The first 5 rows are patterns. Each new row is the sum of 2 different patterns, raised or lowered, with some noise. Before adding, each is slid sideways (what falls off one end comes back at the other) and multiplied by a number that may be negative. Names go in the order of the patterns.
Known rows, each followed by the names of its patterns:
35 -2 155 -32 -47 48 55 -51 122 151 -1 101 300 244 -65 -114 -161 -152 77 -25 8 -44 -146 13 148 98 -62 188 -54 63 20 191 160 136 65 -95 -70 -> k116
-101 -73 -6 -86 93 -28 -21 111 42 6 170 56 -106 90 -17 4 -5 69 -20 40 43 83 85 -62 -103 -1 -180 284 118 -166 -57 -65 102 163 -50 66 129 -> k243
-24 -120 -41 -187 -57 323 -77 -78 205 -66 86 -142 -17 -165 121 -217 -174 -29 -238 -93 -98 40 -54 140 -26 216 -103 -74 354 18 3 197 0 198 -5 -24 8 -> k273
121 -34 79 -54 87 210 53 92 -165 62 -14 168 46 18 -50 48 49 -67 56 -32 45 270 -90 245 24 -97 15 147 27 62 -20 -57 -232 -149 181 133 21 -> k431
69 131 39 -170 -204 -62 163 -103 146 -108 210 -44 -72 -52 -206 -89 53 78 -14 -97 150 -194 8 -15 108 -3 26 -19 -126 -72 0 10 -113 -95 150 126 -93 -> k691

New rows, each followed by the names of its patterns:
-144 85 66 100 -24 -160 -65 -58 -32 49 -259 -23 -179 -20 -26 41 -33 -66 -8 219 196 57 -41 -308 -269 11 -149 -15 -136 -133 -97 -72 -7 -163 224 -132 8 -> k116 k431
-109 -161 52 -181 51 36 23 -157 -141 -24 12 -43 -33 33 -55 -219 -7 156 108 1 -84 -26 -230 75 -235 -210 -141 87 231 198 76 -119 16 65 -72 249 -23 -> k116 k691
-113 -49 -101 -138 -276 -13 -77 141 -117 -161 -300 -118 -118 41 -171 -175 -15 -107 -114 -66 -248 -23 -249 84 146 -160 -314 -244 -271 -38 -69 101 -1 -368 -212 -21 -152 -> k116 k431
55 -219 -6 -233 108 85 -462 -187 -71 -437 214 -141 -225 -101 -140 53 204 -78 173 111 -471 -72 2 -343 97 -177 44 57 127 -180 306 147 -147 244 -5 29 -109 -> k243 k273
-243 -155 -36 -11 -211 -67 -190 -199 -14 71 -151 -51 232 84 -150 -256 -491 -194 -232 -151 -32 -165 -380 -118 -14 4 -128 255 -53 -188 -202 52 -48 47 -108 -164 -253 -> k116 k431
151 139 82 -71 240 -69 -40 -58 346 151 38 -80 34 -112 131 -90 107 254 133 436 114 -7 251 117 198 76 281 215 105 -33 96 55 31 188 38 52 293 -> k273 k691
423 295 82 105 33 156 112 322 68 108 203 245 142 178 173 114 55 659 449 -97 -44 -90 67 337 47 181 197 -117 66 253 135 142 265 48 273 180 308 -> k116 k243
154 195 52 22 70 221 251 167 110 56 4 144 54 18 123 -109 105 206 34 83 187 46 179 360 432 146 -129 -119 -46 59 97 36 89 -82 -44 170 100 -> k116 k431
-104 207 -156 -50 211 -32 265 232 19 -90 76 137 -53 311 227 190 -144 -4 35 15 230 105 118 11 59 141 -123 71 128 13 -158 16 235 325 110 -108 232 -> k431 k691
103 380 189 124 216 30 158 121 374 128 236 115 234 255 159 52 151 69 426 329 -3 -48 191 123 324 211 246 216 77 73 193 152 442 258 45 206 214 -> k243 k431
181 -21 114 -43 176 228 303 224 29 -75 -15 35 79 -176 -17 118 56 227 181 213 107 141 31 218 112 62 11 150 41 140 109 79 -249 79 -187 70 306 -> k116 k431
-23 -3 133 -64 30 46 131 149 131 99 -36 -143 -81 -30 -35 191 32 -127 -20 -121 169 249 -72 127 360 101 -151 -129 -246 -77 16 -66 73 -28 -148 142 164 -> k116 k243
342 159 -113 183 78 -29 186 -135 148 301 94 220 284 222 281 250 -139 217 189 -68 301 199 311 348 91 -31 510 382 254 312 128 308 82 113 143 271 -7 -> k243 k273
56 151 -28 195 79 146 -27 135 327 139 112 272 48 292 71 51 43 20 68 156 -43 206 136 -52 175 323 101 87 -154 124 -83 105 5 16 83 -17 -50 -> k243 k273
94 -88 226 127 -61 29 -47 103 313 120 64 226 72 42 -49 -137 110 155 -15 260 38 216 181 73 -46 14 3 109 124 116 -3 208 -18 150 134 104 -14 -> k243 k691
211 93 256 67 119 133 189 93 286 309 51 118 393 190 273 88 -187 -93 123 163 241 22 11 222 156 139 33 214 121 142 99 371 294 241 296 61 -53 -> k116 k243
-79 -57 -67 73 104 274 -194 -124 313 -56 112 -51 7 99 22 -67 42 60 66 132 -119 -5 185 62 -55 109 25 35 -2 -185 17 183 -28 115 -18 191 -15 -> k243 k691
-66 170 -148 159 269 53 62 344 266 12 -25 51 4 16 -57 54 -62 -73 29 241 104 -140 210 -50 234 39 256 111 156 107 1 -44 61 102 179 50 -22 -> k116 k431
53 351 256 121 184 -57 39 46 55 84 418 -16 71 331 -10 231 -59 117 155 141 94 -50 -7 -106 128 26 181 34 188 -111 170 147 129 440 215 69 350 -> k273 k431
144 98 50 190 236 317 359 239 291 -79 86 68 338 160 209 137 -40 124 275 246 28 208 299 349 101 374 405 308 62 -76 74 362 83 420 51 353 166 -> k116 k691
-51 24 91 25 311 -4 11 -177 -12 -167 55 -183 -81 215 -77 -85 90 -62 12 -136 163 -278 271 -228 -293 -62 -141 -109 -82 -29 -144 -104 -190 304 -30 -102 385 -> k273 k431
